Each new row is followed by what is left after taking away its nearest point in the smallest flat space through zero that holds the last named rows.

q581 (5 x 11)
16.0 -33.1 -27.0 -9.4 -14.6 -33.8 -0.7 23.9 2.4 14.2 -41.9

4.4 2.0 -11.0 31.4 5.0 -1.5 5.9 10.9 21.4 -1.8 -49.4

22.6 7.5 -41.5 57.7 7.9 -8.7 -44.8 35.8 -5.5 21.2 -6.0

-24.9 -4.3 -5.8 41.1 -17.1 41.1 -17.2 38.0 9.0 43.8 -30.8

8.3 17.3 -5.3 7.5 29.2 -10.9 24.6 33.1 17.0 0.7 -34.9
New rows:
0.3 -2.0 -14.3 -3.4 -8.3 3.2 -5.5 -28.9 2.3 15.9 -6.7 => 1.6 8.8 -12.6 -6.6 5.2 2.2 1.9 -15.9 2.6 18.0 -3.2
-18.5 21.6 4.7 -5.6 29.0 -19.3 -2.2 -4.1 -4.1 -7.9 3.5 => -24.1 4.7 0.4 -2.2 9.7 -14.4 -11.6 -5.2 -4.7 2.4 -6.7
-16.9 -15.5 40.4 12.8 -3.3 0.1 6.1 -15.0 18.6 -3.7 -5.1 => -2.8 -13.7 25.3 11.9 5.6 -16.3 -4.3 4.1 8.8 4.1 6.2

q685 (5 x 11)
-34.4 5.0 -11.3 -10.3 30.1 7.4 -11.5 0.5 6.3 13.1 -10.2

-36.7 -24.7 7.8 22.1 -26.8 30.1 3.5 13.8 23.3 -1.3 -0.7

-35.8 26.6 -4.6 -27.5 1.2 7.1 3.2 11.8 6.0 11.0 -11.7

-24.9 9.5 -19.4 0.4 -5.7 13.7 -6.8 6.0 10.0 -8.2 -22.3

-30.3 18.8 -35.7 19.1 -39.8 -19.3 13.1 -2.0 -0.5 13.0 10.5
New rows:
-3.0 9.5 2.4 6.6 -8.8 9.0 23.3 13.4 14.2 -10.2 -6.3 => 2.2 5.9 -1.1 8.4 10.5 -0.2 18.1 5.1 8.5 -3.6 -0.7
-16.4 0.9 4.0 -5.4 23.6 18.7 -21.4 16.6 7.2 4.1 -6.1 => 2.6 5.5 -0.3 4.2 0.0 1.8 -11.1 12.1 -1.5 2.0 6.1
0.3 -18.5 17.8 -19.7 -1.7 3.4 2.5 11.5 1.0 22.0 -9.2 => 4.6 -14.1 -4.0 -7.1 -6.8 -5.3 -1.6 4.5 -2.6 15.6 -14.5
-31.9 -31.8 12.1 -10.6 -22.2 13.7 -5.3 -2.6 1.8 46.1 1.3 => 4.7 -17.4 -3.3 -14.5 -17.4 2.7 -13.5 -11.0 -10.3 24.1 -16.3
-19.0 -10.5 2.1 19.6 -26.1 1.6 2.9 -22.6 -29.4 -14.9 28.1 => -16.8 0.8 6.7 -4.0 -3.7 9.7 -5.3 -19.0 -29.6 -20.3 10.8
13.2 -10.8 -16.2 8.2 -19.6 6.7 -1.8 0.2 2.2 14.3 17.5 => 10.6 -3.2 -12.9 -8.0 -4.7 12.9 -6.8 3.4 3.0 12.7 6.6

q777 (5 x 11)
17.2 -6.6 -8.5 -17.4 10.3 -16.6 0.7 -29.7 2.1 11.7 25.3

-25.7 -12.2 -6.0 23.6 -23.5 -23.6 -38.5 7.0 -19.5 -9.5 8.2

-24.0 1.3 5.9 -4.4 -5.0 -40.8 5.3 25.8 23.5 15.7 4.1

-20.8 -23.7 15.3 -2.0 -1.6 4.2 6.0 9.4 -32.6 -18.0 -3.2

-22.8 -17.6 -13.0 -48.9 -12.1 -11.9 29.3 1.1 5.0 9.2 9.0
New rows:
9.2 -6.4 -16.8 -4.5 26.2 10.5 -7.1 -1.5 22.0 -25.6 -24.9 => -1.4 -15.8 -15.2 -6.4 23.2 -7.0 -11.3 0.0 16.8 -24.7 -16.3
20.6 -1.8 14.6 -26.0 -5.6 -24.7 -28.5 16.3 16.7 -11.6 -28.1 => 24.6 -7.7 13.0 -30.9 -4.4 -14.1 -26.6 7.0 5.5 -17.1 -26.7
11.2 -23.5 16.5 -4.0 -20.3 14.0 12.1 -19.5 16.4 28.3 -8.2 => 4.7 -25.1 21.1 9.4 -23.2 7.7 1.0 -13.0 10.6 24.2 -9.1
-4.1 27.5 -18.3 11.4 -4.9 17.7 14.1 -18.3 -28.7 -9.3 -1.7 => -11.3 26.8 -9.3 10.0 0.7 -7.5 19.1 -8.3 -17.6 0.1 4.3

q45 (5 x 11)
-7.5 1.6 21.9 11.9 -55.1 -20.4 3.7 1.6 -8.5 38.4 18.4

-6.2 -0.8 -3.7 4.3 -20.7 17.7 3.9 17.1 -8.9 25.8 40.2

-1.0 -32.1 13.1 -5.0 -24.7 -3.1 13.4 6.7 35.6 16.3 30.8

-10.1 -28.6 -6.1 -3.8 -30.4 14.0 30.0 19.9 -23.8 10.1 20.3

-23.9 -19.3 17.4 3.5 22.3 7.3 1.1 15.4 -27.8 -37.0 17.9
New rows:
0.3 1.3 17.0 -3.6 -11.9 5.9 20.0 -8.5 8.0 5.9 4.0 => 0.3 9.7 12.7 -2.7 0.8 10.6 14.2 -8.7 1.4 -0.9 0.6
-3.6 -18.2 5.2 16.0 0.5 4.8 -9.1 48.3 -5.8 30.9 -23.1 => -1.5 -15.8 7.8 15.4 12.3 1.9 -15.7 43.8 4.2 23.6 -27.3
-2.5 -5.2 -13.8 12.2 6.3 4.5 -23.8 21.3 6.8 -4.0 -7.8 => -3.6 -10.1 -9.8 12.5 -5.5 -1.8 -18.5 20.5 4.7 -0.2 -10.8

q493 (5 x 11)
34.4 -11.9 39.3 28.7 -5.6 -6.9 31.2 16.6 9.7 8.4 -20.7

18.9 4.5 30.7 19.7 -19.2 -17.1 24.0 -20.9 4.0 -16.6 -20.1

-21.5 -19.1 43.4 7.0 -12.9 12.4 -4.5 -8.7 9.8 23.5 -19.0

9.0 -6.4 17.2 -13.2 1.6 14.0 -1.7 -1.3 0.8 6.7 -3.7

5.4 8.7 16.6 -3.5 -6.1 -12.5 27.2 -9.4 0.0 -7.2 -15.1
New rows:
4.8 6.9 -17.1 -4.9 22.7 -6.1 -12.9 -9.2 -18.2 -16.9 -2.2 => -0.7 -2.6 2.5 4.2 19.5 -4.4 -6.6 -3.3 -12.5 -3.0 -12.5
11.7 2.7 8.3 9.7 -23.4 -26.5 -9.2 11.2 0.2 21.5 -14.8 => 10.1 8.0 -1.8 -10.4 -18.1 -19.9 -15.8 6.2 -4.7 17.5 -8.1
28.2 -21.3 2.2 17.2 -27.7 23.6 2.5 -19.7 -24.1 6.0 12.3 => 2.4 -12.2 -11.8 5.0 -19.8 13.3 18.8 -9.9 -26.6 13.9 10.2

q956 (5 x 11)
1.8 -17.7 37.7 -7.1 5.4 -49.3 -7.5 -22.0 6.6 15.8 -32.8

8.3 -22.3 -2.5 -8.9 35.4 21.1 10.7 -1.7 -11.7 -8.0 36.7

-18.0 12.8 8.2 -21.1 -20.1 6.4 -11.8 13.4 -4.5 -0.1 8.7

1.3 -0.2 6.7 -7.9 -1.8 -22.2 8.3 4.3 -19.7 -11.8 -1.6

15.7 -5.6 45.4 20.7 15.6 -10.3 -10.7 -27.8 -4.8 -0.7 -11.1
New rows:
-24.5 -26.6 5.7 10.9 4.0 22.7 -28.4 -10.6 25.3 -24.2 1.5 => -22.3 -23.5 -3.8 8.3 -2.5 0.0 -14.8 -2.1 9.7 -35.9 -5.7
16.4 -12.4 -27.8 22.5 -15.5 -2.7 -22.2 19.6 -25.6 -5.0 -1.7 => 10.8 -23.1 -10.4 9.9 -8.4 -3.1 -32.4 12.3 -17.4 6.7 1.0
-22.6 -5.0 -12.1 23.4 25.3 -24.6 -19.8 -19.7 20.6 8.9 -18.9 => -28.3 6.4 -10.5 12.1 18.4 -12.0 -18.1 -4.7 -2.3 -8.7 4.0
-11.0 2.5 22.0 7.9 -1.2 9.4 4.5 23.0 -23.0 15.1 23.7 => -6.7 -3.1 8.1 16.6 0.0 -2.2 9.7 18.2 -8.8 24.3 5.9
-9.3 -22.5 -6.6 -14.3 4.2 -27.5 -9.0 -0.7 -24.0 -10.0 -12.5 => -7.9 -12.0 -9.8 2.6 1.2 2.5 -18.7 -3.8 -11.8 -6.5 -8.0

q855 (5 x 11)
6.6 2.0 -8.3 4.4 16.1 -22.0 18.2 -13.9 -1.3 15.2 -7.1

24.7 -26.9 -12.7 -13.8 12.6 -8.2 10.2 -6.3 8.9 -16.0 37.7

17.3 -16.1 29.4 -15.1 17.0 -0.4 -2.1 23.6 -7.4 -16.1 -8.7

-5.0 30.2 -13.3 -29.4 25.9 -6.9 -25.4 -18.1 -3.5 6.3 15.5

19.9 2.7 11.7 4.0 -15.2 -9.1 17.0 15.2 1.9 -20.9 -17.2
New rows:
-8.4 -1.5 8.6 -2.2 11.0 6.0 4.5 4.3 -16.3 28.6 -15.5 => 4.0 1.7 -2.2 -7.7 -4.4 6.0 6.6 3.6 -7.4 7.8 1.7
4.5 23.6 -1.6 51.0 19.9 -2.9 -13.8 -22.0 13.6 3.2 -23.0 => 15.2 6.0 4.1 38.1 21.7 6.3 -21.1 -11.9 16.4 -15.6 -3.0
0.4 -0.1 -3.7 -2.0 8.0 6.1 -5.9 12.4 28.0 15.9 20.6 => 4.1 7.6 2.3 1.5 4.2 0.3 0.4 17.0 26.2 14.0 5.3
-20.3 7.6 -13.7 29.5 4.7 -27.0 -12.6 -14.9 9.5 -21.0 -11.4 => -16.2 -7.2 -2.8 21.9 12.7 -20.5 -18.4 -5.2 7.4 -27.6 -5.5

q163 (5 x 11)
-38.1 12.3 -11.5 -10.2 -7.0 5.4 25.1 3.2 -39.2 -15.6 -0.4

-12.2 2.8 10.8 27.1 -16.2 15.4 41.0 6.9 11.7 1.8 38.4

-16.7 -27.7 -2.9 23.5 -41.9 0.2 36.8 5.4 -13.8 6.8 -22.8

-4.6 26.0 0.8 53.8 -24.6 27.4 -18.8 19.2 -10.9 -22.5 -15.3

-18.3 -5.9 -13.6 4.8 10.2 1.3 6.4 1.8 -2.9 -22.4 30.0
New rows:
-2.1 0.5 41.7 3.0 19.3 25.0 16.3 8.9 6.5 -9.6 -1.3 => -4.3 -16.0 30.2 -1.7 21.0 15.7 7.3 6.7 0.8 -16.0 -13.4
5.3 -41.7 2.8 23.6 -13.1 0.8 -18.5 -7.0 -3.9 0.6 -1.4 => -1.2 -10.1 12.2 1.7 -1.8 7.4 -10.3 -9.0 -14.4 6.0 8.7
1.4 -4.7 -21.8 5.5 13.0 -6.1 9.7 7.0 3.8 -18.6 9.4 => 9.5 5.9 -10.8 1.7 6.0 -3.7 11.2 6.6 3.1 -3.9 -5.5
0.8 5.4 12.3 23.2 -17.2 10.6 -6.1 -15.2 -38.1 -5.0 32.1 => 12.7 -8.3 12.2 6.4 -11.1 -2.2 -13.3 -22.3 -31.6 6.4 20.4

q77 (5 x 11)
-26.3 -2.4 32.1 3.6 -25.2 -0.6 0.6 2.6 1.4 11.8 -49.1

37.4 2.7 -5.5 9.0 -30.3 -25.5 -2.1 46.8 -5.7 -15.6 -3.8

12.1 5.9 50.8 -4.5 1.8 19.3 9.6 -23.5 20.7 20.2 3.8

48.2 -12.1 36.5 12.5 13.2 -9.3 -31.1 18.4 2.2 34.1 -5.2

2.2 18.0 22.9 20.0 -30.5 -18.2 0.3 5.1 40.9 1.3 -7.7
New rows:
1.2 14.2 11.5 -20.5 17.5 -14.2 -1.9 -25.9 16.6 -2.5 -18.9 => 10.4 11.7 -0.2 -22.2 13.4 -19.4 -1.5 -11.2 5.0 -11.0 -17.6
17.8 -17.5 14.9 -17.0 -25.5 23.3 7.9 -2.4 -11.5 -0.6 0.6 => 2.7 -15.3 -5.7 -2.0 -16.7 8.8 -9.2 -6.6 3.8 2.0 4.0
-7.3 9.8 10.5 8.3 -25.7 21.1 26.8 -19.7 -3.3 23.4 -8.1 => 4.9 4.4 -12.9 15.9 -13.5 7.6 9.5 -6.3 -9.1 22.8 1.8
-24.3 7.5 2.5 -26.3 -14.7 7.9 23.0 24.2 21.6 19.7 -4.5 => -11.1 1.2 -7.4 -23.4 2.6 4.2 9.1 27.9 16.3 25.9 6.2
-24.7 -19.5 20.0 1.7 -9.5 -0.2 -23.6 -3.2 -15.9 -4.9 -4.1 => -10.1 -12.2 14.3 1.8 -10.6 -1.7 -17.2 -2.5 -7.5 -13.6 17.1

q921 (5 x 11)
-14.7 -14.8 0.9 27.1 -34.0 23.7 -0.8 6.6 3.8 -6.1 36.1

1.4 34.8 59.5 34.0 -10.3 2.0 3.9 -7.2 -19.4 -12.4 7.6

-7.2 39.0 0.1 0.6 19.7 -31.3 -4.8 35.4 19.5 27.8 17.4

-3.6 27.0 48.2 -27.3 -17.5 -18.0 44.2 -0.1 18.4 -7.8 33.4

4.0 -2.7 13.6 -9.7 -5.3 -4.8 -12.7 22.4 0.1 -13.6 26.9
New rows:
11.7 -12.6 0.5 -1.9 11.6 21.0 -8.3 0.8 -2.3 29.3 0.1 => 12.1 -7.5 12.7 -6.2 7.9 18.3 -1.0 0.1 -1.1 25.5 6.0
-3.7 5.1 -33.3 16.2 -32.0 -3.3 25.3 11.9 -1.5 11.5 -28.4 => 8.3 6.4 -10.6 2.6 -28.3 -10.8 12.4 23.8 -11.2 -7.2 -19.3
13.9 22.3 17.7 -44.2 16.4 -38.6 5.2 14.9 -14.6 28.2 19.1 => 5.0 -3.8 0.3 -7.9 -5.2 -3.6 0.1 -6.1 -26.0 24.8 11.9
25.9 2.3 9.6 -1.9 12.4 -20.0 -25.5 -17.0 -5.8 8.2 3.6 => 16.1 -4.4 1.4 2.2 -2.2 -11.5 -11.8 -21.9 4.2 13.0 14.0
-27.6 10.2 -24.5 -22.0 -22.8 -6.0 -5.4 -27.9 -16.8 17.7 1.3 => -21.6 15.8 -9.0 -19.5 -19.7 -9.6 -18.8 -17.9 -25.4 8.7 7.2
-6.7 -2.0 -3.4 20.2 -8.0 19.5 -8.7 15.8 -3.2 -3.7 -18.2 => -4.3 2.2 2.6 -1.6 -5.5 8.7 4.1 16.4 4.8 -4.8 -14.8

q738 (5 x 11)
-20.0 10.0 -34.7 19.1 -4.6 7.9 -16.9 24.0 35.5 -9.1 27.3

-17.8 -15.7 9.1 7.0 -6.8 8.4 8.5 29.3 22.0 3.0 -12.4

-14.0 -3.2 -13.0 15.5 9.7 -31.9 22.2 6.2 -15.5 22.4 3.2

-23.1 -10.8 -9.2 -5.4 -22.9 -4.0 5.7 17.2 -4.4 -22.1 11.8

2.3 -6.5 -27.9 -3.0 8.2 0.8 -9.8 -3.6 11.0 -32.1 27.2
New rows:
12.5 -3.6 -9.1 -19.4 -17.8 9.9 -3.1 -11.0 -40.4 -9.9 7.5 => 7.6 -8.3 -11.6 -0.5 -1.6 13.7 -0.4 7.3 -10.9 8.1 0.3
-27.0 2.1 -20.7 25.7 -34.5 18.4 0.4 41.7 -0.7 11.5 -3.4 => 9.5 -7.1 -14.2 10.9 -3.3 15.5 0.9 5.8 -14.1 1.4 -6.9
13.5 -18.4 -21.4 -12.4 -10.3 -1.8 1.6 0.1 9.2 17.9 -1.0 => 13.2 -14.6 -18.5 -14.7 -16.0 0.2 -0.6 -1.2 5.8 18.0 -1.9
-10.0 0.2 -0.3 6.7 28.8 -14.0 -1.5 0.5 -2.6 12.9 4.2 => -11.8 1.5 7.9 -4.1 11.3 -1.2 -9.1 1.8 -3.5 -0.8 3.1
